The first 10 rows are patterns. Each new row is the sum of 3 different patterns, raised or lowered, with some noise. Before adding, each is slid sideways (what falls off one end comes back at the other) and multiplied by a number that may be negative. Names go in the order of the patterns.
Some rows, each with the names of its patterns after it:
0.999, 1.375, -0.418, -0.120, -1.113, 0.360, -1.530, 1.034, -0.337, 1.050, -0.835, 1.498, 1.525, -0.239, -0.152, -0.947, -1.003, -0.152, 0.701, -1.474, -1.121, -0.768, 1.221, 0.107, 0.637, -0.623, 0.902, -0.494, -0.525, 0.453, -0.805, -1.520, 0.927, 0.420, 0.958, 0.539 | (2)
1.327, 1.297, -0.319, 1.343, -0.010, -0.541, 0.081, -1.200, 0.497, 0.414, -0.066, 1.070, -1.279, -0.110, 0.243, -0.334, -0.742, 0.303, -1.095, 0.927, 0.258, 1.261, 0.879, 0.149, -0.347, 0.631, 1.535, -0.994, 1.065, -0.837, -1.421, 0.277, 0.370, 0.920, 1.460, 1.418 | (6)
1.228, -0.966, 1.406, -0.951, 0.472, -0.712, -0.836, -0.363, -0.241, -0.222, -1.171, 0.932, -1.020, 0.367, -1.280, -0.248, -0.220, 1.337, -0.054, -1.266, -0.640, 1.289, 1.341, -0.368, -1.259, 1.459, 0.403, 1.290, 0.119, -0.464, 1.261, 0.289, 0.776, 1.162, -0.196, -0.992 | (7)
-1.242, -0.533, -1.336, 1.032, -0.194, -0.752, -0.544, 0.794, -1.146, 0.559, -0.154, -0.165, 1.315, -1.047, -1.302, -1.370, 0.185, -0.540, 1.422, -0.761, -1.507, 0.220, 0.279, 0.839, -1.430, 0.391, -0.930, -1.102, -1.499, -0.110, -0.539, 0.470, 0.479, -1.051, 0.940, -0.677 | (9)
0.151, -0.877, 1.455, -0.233, 1.434, -0.830, 0.207, 0.082, 1.082, -0.993, -0.219, 1.255, -1.457, 1.002, 1.161, -1.146, -1.395, 0.563, -0.783, 1.136, 0.864, -0.005, -0.238, -1.096, -0.426, -0.052, 0.807, -0.862, -1.061, -0.009, -1.500, -0.450, 1.243, -0.026, 1.462, 1.116 | (3)
1.544, -1.454, -0.955, -0.402, 1.380, -1.434, -0.618, 0.341, -1.509, -0.368, -0.172, -0.183, -1.493, -0.210, -0.945, -0.960, -0.198, -1.234, 0.739, -0.920, 1.232, -0.407, -0.480, -1.309, -0.164, -0.550, -0.716, -0.241, 0.067, -0.597, 0.285, 1.462, -0.745, 0.969, 0.073, 1.498 | (5)
-1.094, 0.598, 0.196, 1.341, -0.536, 1.165, -1.164, 0.315, -0.148, 0.128, -0.287, -0.882, -1.438, 1.503, -0.047, -0.457, -0.117, -0.120, -0.528, -0.492, -0.836, 0.065, -1.410, -0.684, -0.749, -1.467, 0.394, -0.969, -1.055, -0.389, -1.225, -0.702, -0.160, -0.129, 0.077, -1.348 | (1)
-0.777, -1.192, 0.643, -1.276, 1.256, -0.884, -0.141, 0.175, -0.875, -0.666, 0.857, 1.195, 1.342, -0.034, -1.157, 1.546, -0.104, -1.244, -0.205, -1.345, -0.290, -1.059, -0.386, -0.556, -0.611, -0.254, -1.446, 0.116, -0.263, -1.351, 0.527, -1.225, -0.372, -1.036, 1.406, 0.591 | (8)
-0.673, -1.081, 0.187, 1.214, -0.949, -0.805, 0.556, 0.821, 1.250, -0.807, 0.635, 0.994, -0.554, 1.178, -0.951, 1.542, -0.063, 0.008, -1.190, -0.167, -1.235, -0.625, -1.010, 1.267, 0.651, -0.826, -1.207, 0.833, -0.928, -0.210, 0.555, 0.553, -0.020, -0.400, 1.286, -1.343 | (4)
-0.023, -0.441, 0.689, -0.780, -0.767, 1.292, -0.152, -1.175, 1.320, -0.425, 1.172, 0.367, -0.447, 1.400, -0.206, -0.158, -0.391, 1.463, -0.599, -1.339, 0.198, 1.001, -0.299, -0.644, 0.167, -1.051, 0.299, 0.378, -1.056, -1.523, -1.525, -1.288, -1.101, 0.649, -0.503, 0.236 | (0)

New rows. What belongs after each?
1.634, 0.458, -0.171, 1.945, 0.853, -0.046, 0.532, 0.012, -0.018, 1.158, -0.614, 0.618, -1.539, -0.123, 0.586, 1.167, 0.400, -0.492, 1.801, 0.766, 0.828, 2.487, 0.293, 0.269, 0.477, 0.948, -0.530, 0.828, 0.597, 0.487, 0.431, 0.148, 1.464, -0.892, 1.839, 0.716 | (6) (5) (4)
0.226, 1.433, 1.942, -0.193, 0.798, 0.809, 1.785, -0.372, 1.484, -0.451, 1.702, 1.682, -0.211, -0.493, 0.691, 0.034, 1.465, -1.240, 0.896, -1.210, -0.777, 0.866, -2.391, 0.470, -2.027, -0.214, 0.110, 2.673, 0.019, 2.422, 0.468, 2.307, -1.127, 0.822, 1.567, 2.577 | (6) (7) (4)
1.878, 0.584, 0.793, 2.534, 1.967, 0.297, -0.934, 0.207, 1.963, 0.393, -0.173, -0.262, 0.485, 2.008, -0.122, 2.241, 1.233, 1.084, 1.116, 1.807, 1.906, 1.841, -1.381, -0.035, 2.792, 1.656, 1.276, 2.196, 1.400, 0.949, 1.569, 0.809, 1.234, -0.087, 1.680, 1.120 | (2) (8) (4)
-0.129, 1.322, -0.342, -0.401, 1.292, -0.352, 1.304, -0.138, -0.175, 0.246, 1.854, 0.785, -0.551, 0.519, -0.716, -0.132, 1.362, 0.010, -0.691, -0.286, 1.022, -0.628, -0.044, -0.068, 0.741, -1.039, 0.570, -0.605, -0.793, 1.111, -1.027, 0.389, 0.389, -0.452, 1.267, -0.720 | (9) (1) (0)
-1.151, 0.858, 0.585, 0.846, 0.907, -0.264, 0.327, 0.790, -0.070, 1.416, -0.096, -0.128, -0.746, 0.380, 2.903, 0.121, -0.204, 0.202, 0.497, 2.236, -2.008, 0.849, 0.181, 0.849, -0.457, -0.592, 1.907, 0.156, -1.230, -0.699, 0.202, -1.481, -0.214, -0.698, 0.643, 0.956 | (5) (1) (4)
-0.901, 1.561, -0.684, -0.536, -3.043, 0.114, -1.689, -0.494, -1.604, -0.950, -2.432, -0.003, 0.234, -1.648, -0.338, -1.287, 0.636, -0.334, -2.111, -2.229, -2.017, -0.086, -1.448, -1.907, -0.921, -2.522, -0.786, -0.166, -1.795, -2.939, -0.077, -1.237, -0.688, -1.499, -2.622, 0.829 | (7) (5) (1)
0.919, 0.912, -0.350, -1.543, 2.341, 1.546, 1.296, 0.706, 0.482, 0.895, 0.210, 0.595, -0.164, 0.929, -0.320, 0.826, -0.744, 1.564, -0.202, -0.308, -0.256, 0.849, 1.316, -0.653, 0.366, 0.736, -1.444, -0.230, 1.559, 1.762, 2.368, 0.935, 2.837, -0.341, 0.307, 0.644 | (6) (1) (4)
1.372, -0.468, -2.489, -0.351, 1.621, -0.633, -1.185, -3.185, 1.094, -0.007, 0.170, -1.694, 1.042, 1.101, -2.205, 1.069, 2.313, 0.996, 0.347, 1.294, -0.167, 1.785, 1.359, -1.159, 0.349, -0.654, 1.662, -0.446, 1.006, 0.717, -0.262, 0.477, -1.066, 0.590, 0.235, -1.736 | (5) (8) (0)
-0.782, 1.019, -1.286, -1.550, 1.155, 0.422, -0.403, -0.496, -0.567, -0.061, -0.292, -1.814, -0.013, 0.310, -2.310, -0.238, 0.727, -2.496, -0.429, -1.105, -1.733, -3.254, -1.894, -0.938, -0.326, 0.274, -1.057, -0.194, -2.255, -0.648, -1.528, 0.592, -2.890, -3.129, -0.389, -1.112 | (2) (6) (3)
0.404, -1.223, -2.964, 1.235, -0.590, 1.264, 0.866, 3.380, 3.292, 0.958, -1.432, 1.073, -1.137, -1.575, 0.390, -3.380, -0.656, -1.137, 0.867, 0.675, -1.062, -0.733, 0.163, -0.779, -1.400, -0.335, -1.560, -1.405, 0.818, 0.802, 2.352, 0.766, -0.021, 1.022, 1.391, -1.909 | (2) (6) (8)
0.216, -0.140, -1.113, 0.867, 1.238, -1.899, 0.307, -0.449, -0.076, -1.128, 0.305, -0.366, 0.366, 0.285, -0.811, -0.878, -1.846, -0.268, -1.708, 1.986, -0.673, 0.209, -1.647, 0.480, 2.005, -0.439, -2.071, 0.308, -0.574, 0.775, -0.502, -0.820, -0.050, -0.168, -0.382, 0.587 | (7) (8) (0)
-2.666, 2.206, 1.549, -1.051, 1.260, 1.161, -1.749, -1.103, 1.629, 0.337, 3.477, 0.753, 0.586, 1.709, 1.089, 1.963, 0.603, 0.686, 1.395, 2.056, 1.943, 0.026, 1.911, 1.378, -0.870, 2.772, 0.541, -0.984, -0.146, 0.803, -1.876, -0.551, 0.527, 2.505, 0.351, 0.594 | (3) (5) (8)
-1.742, 0.908, -0.345, 1.260, -1.796, -0.196, -2.282, 0.360, -2.632, -2.298, 0.246, -0.264, 1.640, -0.122, 0.219, -0.529, -0.085, 0.049, -0.936, 0.472, -0.973, -2.313, -0.093, -0.008, -0.889, 0.249, -0.794, -0.545, 1.988, -1.633, -2.311, -3.142, -1.650, -2.481, -1.120, -0.026 | (2) (9) (0)
1.544, 2.411, 0.928, 2.676, 1.935, 2.432, 1.022, 3.377, 1.397, 3.492, 1.580, 1.876, 2.209, 3.180, 1.369, 1.885, 1.815, 0.684, 1.383, 1.430, 2.656, 0.819, 2.508, 2.865, 3.043, 1.747, 1.588, 2.037, 3.612, 1.529, 0.975, 1.581, 2.529, 0.685, 2.201, 2.200 | (2) (6) (4)
1.155, 3.149, -0.615, 0.408, 1.462, -0.485, 1.797, -0.909, 0.409, 1.537, 0.094, 1.732, 0.214, 1.906, 0.164, 0.679, 3.022, 0.024, 0.726, 1.003, 2.259, 0.705, 1.692, -0.162, 0.978, 0.864, 3.638, 2.408, 1.774, 1.748, 0.474, 0.673, 1.218, 1.741, 2.518, 0.536 | (8) (4) (0)
0.281, 1.914, -0.005, 0.727, -0.359, -0.833, -0.872, -0.101, -0.184, -0.323, 0.792, 1.278, -0.701, -0.389, 0.087, -0.530, -0.552, -0.889, -1.819, 0.703, -0.667, -0.807, 1.364, -1.735, -1.750, 0.663, 0.642, -1.410, -0.199, -1.567, 0.230, -0.321, 1.145, 0.596, -0.222, -0.076 | (6) (3) (0)
-2.458, -0.436, -0.362, -2.045, -1.493, -1.291, -1.733, -1.676, -0.654, -2.353, -2.157, -1.836, 0.271, -1.663, -2.239, -1.411, -2.127, -1.520, -0.907, -2.413, -2.944, -3.108, -2.649, -0.536, -0.901, -1.019, -1.085, 0.356, -1.022, -1.269, -2.556, -1.971, 1.699, -2.596, -3.220, -0.207 | (9) (5) (0)
-1.737, -0.931, 0.855, -0.690, -2.325, -0.172, -1.041, -1.187, -0.518, 0.396, -1.679, -2.460, -1.615, -2.617, -2.330, -0.539, -0.657, -0.040, -0.775, -1.769, -0.057, -0.819, -0.966, 0.262, -0.270, -1.200, 0.099, 0.471, -0.765, 1.270, -1.137, 0.692, -0.902, -1.207, -2.426, -0.277 | (9) (4) (0)
3.035, 0.968, 1.910, 3.089, 1.823, 2.160, 1.225, 2.496, 0.299, 0.346, 1.719, 0.906, 1.170, 0.284, 2.418, 0.545, 1.184, 1.424, 2.771, 1.063, 1.300, 1.840, 0.348, 2.053, 1.355, 1.493, 0.730, 1.149, 0.416, 1.267, 0.711, -2.082, 2.256, 1.678, 1.053, -0.762 | (6) (5) (8)
0.478, 1.524, 0.170, 0.317, -1.580, 1.898, -0.691, -0.401, 1.674, 1.910, 1.029, 1.123, -0.345, 0.454, 1.903, -1.494, 0.961, 0.576, 0.410, 0.995, -2.135, 0.671, 0.310, 0.817, -1.023, 0.342, -0.595, 0.802, -0.078, -1.012, 1.432, 1.212, 1.252, -0.164, 1.502, -0.448 | (6) (9) (4)
-2.533, -4.814, -3.771, -0.493, -1.857, -1.881, -1.788, -2.204, -1.149, -2.050, -3.215, -3.430, -1.014, -2.413, -2.535, 1.339, -2.089, -1.820, -2.381, -0.382, -0.954, -1.604, -3.338, -2.393, -3.866, -1.662, -0.571, -2.540, -0.180, -0.851, 0.797, -0.460, -1.972, -1.471, -1.051, -2.390 | (6) (9) (3)
-0.932, 1.837, -1.225, -0.477, 0.731, 0.452, 1.225, 1.154, 1.188, -0.105, 0.102, -0.177, 1.751, -0.408, 0.104, -0.597, 0.348, 0.062, 0.613, 0.764, 2.104, -0.785, -1.523, -1.186, -0.467, 0.741, -1.607, -1.164, 1.622, -0.505, 1.510, 0.809, 0.669, -0.832, 0.900, 1.285 | (6) (5) (8)
-1.241, -0.649, -0.434, -0.177, -1.220, 1.101, -0.487, 0.970, 1.379, -0.538, 0.208, -1.749, -1.886, -1.248, -1.164, -1.271, -0.725, -3.175, 0.481, 1.132, 0.150, -0.541, -0.608, -0.147, 0.096, -1.186, 0.827, -0.746, -0.573, 0.997, -0.095, -0.331, 0.719, -1.689, 0.300, -1.213 | (6) (7) (5)
0.080, 1.610, 1.250, 2.900, 3.330, 0.928, 2.422, 0.738, 0.875, 2.221, 0.902, 0.984, -0.732, 0.030, 0.612, 1.167, 2.569, 0.649, 0.389, 0.659, 0.747, 0.670, -1.550, 1.468, 1.262, 1.287, -1.270, 0.951, 3.268, 2.877, -0.304, 0.798, 1.703, 0.771, 1.196, 0.983 | (2) (7) (1)
-1.881, 0.064, 0.711, 0.236, 0.040, -0.494, 2.342, 0.623, 2.056, 0.525, -0.228, 0.567, -0.706, 0.382, -0.345, -0.105, -1.430, 1.220, -1.192, 2.535, 0.031, -0.372, -0.482, -2.097, -1.151, -0.302, 0.644, -2.173, -0.228, -0.925, 0.611, -1.345, -0.173, -0.811, 2.132, -0.933 | (2) (7) (4)
0.671, 0.874, 0.003, 0.767, -0.798, 1.285, -0.158, 0.841, -0.158, -0.648, 1.087, 0.577, 0.063, -1.340, 0.108, -0.557, 0.637, 0.324, -1.239, -2.401, 0.753, -0.421, 0.337, 0.998, 0.398, -1.240, -2.227, -1.355, -0.689, 0.101, -2.000, -1.762, 0.373, -2.208, -0.678, 1.289 | (3) (5) (8)
0.672, 0.946, -0.699, 0.271, -0.242, -1.736, -0.904, -0.404, -0.081, -1.481, 0.850, 0.005, 1.364, 0.600, -0.921, 1.126, 1.516, -0.206, 0.248, -2.180, 0.366, -1.015, -0.674, -0.851, -0.792, 1.367, -2.539, -0.115, -0.160, 0.759, -1.058, 0.756, -0.015, -0.321, -1.541, -1.613 | (5) (1) (4)
-1.722, 1.591, -2.549, 1.319, -1.041, -0.350, 1.024, 1.741, -0.187, 0.248, 1.676, -0.406, 0.405, -0.319, 1.473, 0.985, -1.222, -0.872, 0.037, 1.001, -0.315, -1.627, -0.977, -1.587, 1.601, -0.160, 0.341, -0.661, -0.510, 0.913, -1.110, 0.164, -1.530, -1.228, 0.131, 0.324 | (7) (3) (4)
0.257, -0.810, -1.340, 0.857, -0.861, 0.468, -0.646, -1.350, 0.702, 0.646, 1.492, -1.005, 2.062, 0.038, 0.296, -0.169, 0.065, 0.867, -0.453, 0.275, 0.414, -0.484, 0.825, 1.616, 0.644, 1.121, -0.232, -0.542, 0.559, -1.449, 0.008, -0.038, -1.839, 0.347, -0.766, -1.525 | (1) (8) (0)
0.823, 2.319, 0.222, -1.677, 0.314, 2.166, -0.687, 0.180, 0.097, 0.194, 0.290, 0.156, -2.101, -1.144, -0.776, -0.128, -1.793, -0.232, -0.388, 0.883, -1.108, -0.435, -0.900, -1.142, -0.901, 0.278, -0.726, -2.006, 0.268, -0.741, 2.273, -1.610, 0.476, -0.218, 1.132, -0.537 | (7) (4) (0)
0.312, 1.043, -0.590, 1.184, -0.475, 1.448, 0.647, 0.822, -0.931, -0.143, -1.933, 1.675, -0.945, 1.763, 1.298, 0.428, -0.040, 1.730, -2.158, -0.723, -0.111, -0.211, 1.360, 0.072, 0.175, -1.809, 1.181, -0.875, 0.662, 3.330, -1.050, -1.196, -0.755, -0.298, -0.227, -1.134 | (6) (9) (4)
0.332, 0.659, -0.944, 0.565, 0.625, -0.813, -0.921, -0.834, 1.611, -1.874, 1.623, 0.733, 1.280, 0.532, -1.351, -0.417, -0.333, -1.093, -1.720, -0.351, 0.507, -1.698, -1.608, 1.214, -1.038, 0.433, -0.542, -0.718, -0.951, -0.321, -0.538, 0.165, 0.157, 0.637, -1.688, -0.835 | (6) (9) (4)
0.019, -0.646, 0.495, 0.434, 0.390, 2.314, 0.694, -0.295, -0.220, -0.920, -0.512, -1.784, 0.149, 0.055, -0.080, 1.317, 0.005, -0.074, -0.797, -0.019, -1.193, 2.537, -1.822, -1.655, -0.427, 0.413, 0.988, 1.944, -0.312, -0.496, 1.718, 0.898, 2.448, -1.864, 1.286, -0.656 | (2) (9) (0)
1.152, -0.186, 0.564, 1.231, 0.922, 1.630, -0.029, -0.533, 0.197, 0.945, 1.743, -0.830, 0.385, 0.956, 1.156, -1.523, 1.068, 0.078, 1.442, 0.698, -0.705, 0.566, 0.027, -1.272, 0.834, 1.192, 0.022, 1.738, -0.012, 0.545, 0.629, 0.188, 1.360, 0.192, 0.258, 1.725 | (2) (7) (9)
-0.279, -0.186, 0.380, 0.396, 0.581, -2.055, -0.014, -1.749, -1.931, -1.397, -0.581, -0.467, -1.458, 1.924, -0.690, 1.228, -0.568, -1.319, 0.200, 0.181, -0.583, -0.682, -1.804, 0.419, 0.199, -1.181, 0.330, -3.490, -0.565, -3.081, -0.471, -1.620, 1.057, 0.031, -0.431, 1.822 | (6) (8) (4)
1.750, 1.945, 0.154, 1.274, 0.464, 0.195, 0.650, 0.361, 0.633, 0.925, 1.487, 1.672, 1.663, -0.224, 0.932, 2.910, 0.836, 1.457, 0.569, 2.300, -0.443, 2.290, 2.031, 2.682, 1.451, 1.672, 0.979, 1.290, 1.893, -0.281, 1.600, 1.132, 1.939, 1.597, 0.506, 0.820 | (2) (9) (1)
0.530, 0.371, 1.851, -0.872, 0.399, -1.984, -0.957, -1.755, -0.260, -0.149, 0.664, 0.648, -0.879, 0.690, 0.876, -0.962, -0.829, -0.317, 1.535, -0.940, 0.637, -0.040, 2.279, -0.241, 0.634, 1.867, -0.327, 1.167, -1.289, 0.439, -0.605, -0.672, -0.181, 2.833, -0.024, -0.846 | (9) (4) (0)
-1.923, -1.347, -0.537, 0.110, 0.228, -1.210, -0.030, -1.226, -1.155, 1.442, -1.894, -0.628, -0.134, 0.673, -1.646, 0.028, -2.316, -0.393, -0.431, -1.869, -0.378, -1.240, -0.258, -3.013, 1.261, -1.757, 0.118, 0.989, -0.411, -0.848, -1.365, -1.547, -3.007, -0.835, -0.723, 0.297 | (2) (6) (9)
0.228, 1.940, -1.351, -2.658, 1.397, -2.915, -0.200, 0.290, -3.519, -1.982, -1.979, -1.762, -0.040, -0.726, 0.575, -1.654, -2.143, -0.975, -0.359, -0.667, -0.027, -2.318, 0.300, -2.743, -1.848, 1.655, -0.760, -0.350, 1.378, -0.560, -3.193, 0.562, -1.873, 0.754, -2.962, -0.811 | (9) (3) (4)
-1.888, -0.908, 1.777, -0.714, 1.364, -1.752, 0.882, 0.210, -0.714, -0.183, -1.848, 1.816, -2.442, 0.642, -3.722, -2.815, 0.505, 0.664, -1.372, -0.011, 0.639, -1.431, -1.936, 1.999, -0.271, -0.263, 0.369, 0.734, 0.264, 0.744, 1.551, -0.502, 0.291, -3.076, 0.679, -1.598 | (3) (5) (4)
2.022, 1.695, 2.602, 0.290, 0.918, 1.817, 2.631, 2.332, 0.907, 0.584, 0.516, 2.755, 1.722, 0.782, 1.377, 1.319, 1.734, 1.158, -0.143, -0.081, 0.608, 1.622, -0.692, 0.390, 0.274, 1.077, 1.859, 1.612, 0.898, 1.497, 0.750, 0.421, 2.101, 0.175, 0.149, 2.088 | (2) (7) (3)
0.763, 0.017, -0.987, -1.874, -0.518, -0.701, -1.774, 0.880, -0.128, -1.170, -0.234, 0.617, -1.696, -0.674, -1.082, -0.474, -1.194, -1.970, 0.285, 0.657, 2.241, 0.026, 1.517, -1.256, 0.952, -0.970, 1.092, -1.645, -0.911, -1.024, 1.292, -0.263, -0.009, -0.763, -0.878, -0.182 | (2) (1) (4)
-0.520, -0.435, -2.257, -0.885, -1.094, -0.976, -0.804, 0.159, -1.336, -0.743, -1.904, -1.074, -2.675, -1.761, -0.128, -1.514, -0.188, -1.034, 0.299, -0.572, -1.876, -2.174, -0.808, -1.218, -2.914, -0.834, -1.426, -1.312, -0.077, -2.770, -0.812, 0.217, 0.661, -0.782, -1.008, -2.085 | (2) (9) (4)
-1.256, -1.306, -1.673, -2.971, -0.380, -1.842, -0.930, -3.108, -0.010, -2.133, -2.030, -0.492, -0.800, -1.556, -2.068, -2.545, -1.880, -0.283, -3.998, -0.256, -1.124, -2.328, -3.474, -0.087, 1.580, -0.095, -2.848, -1.255, 0.598, -1.089, 0.592, -1.061, -0.323, -1.389, 0.189, -2.085 | (3) (4) (0)
-1.860, 0.658, 0.304, -1.417, -0.467, 0.040, -0.529, -1.049, -0.368, -3.085, -1.778, -2.656, -0.180, -1.368, -1.980, -1.843, 1.560, -0.281, -0.279, -0.124, -0.982, -1.594, -0.435, 1.702, -1.454, -0.958, -0.531, -0.336, -0.126, 0.665, 0.651, 0.666, -1.499, -1.678, -0.626, 0.802 | (2) (6) (3)
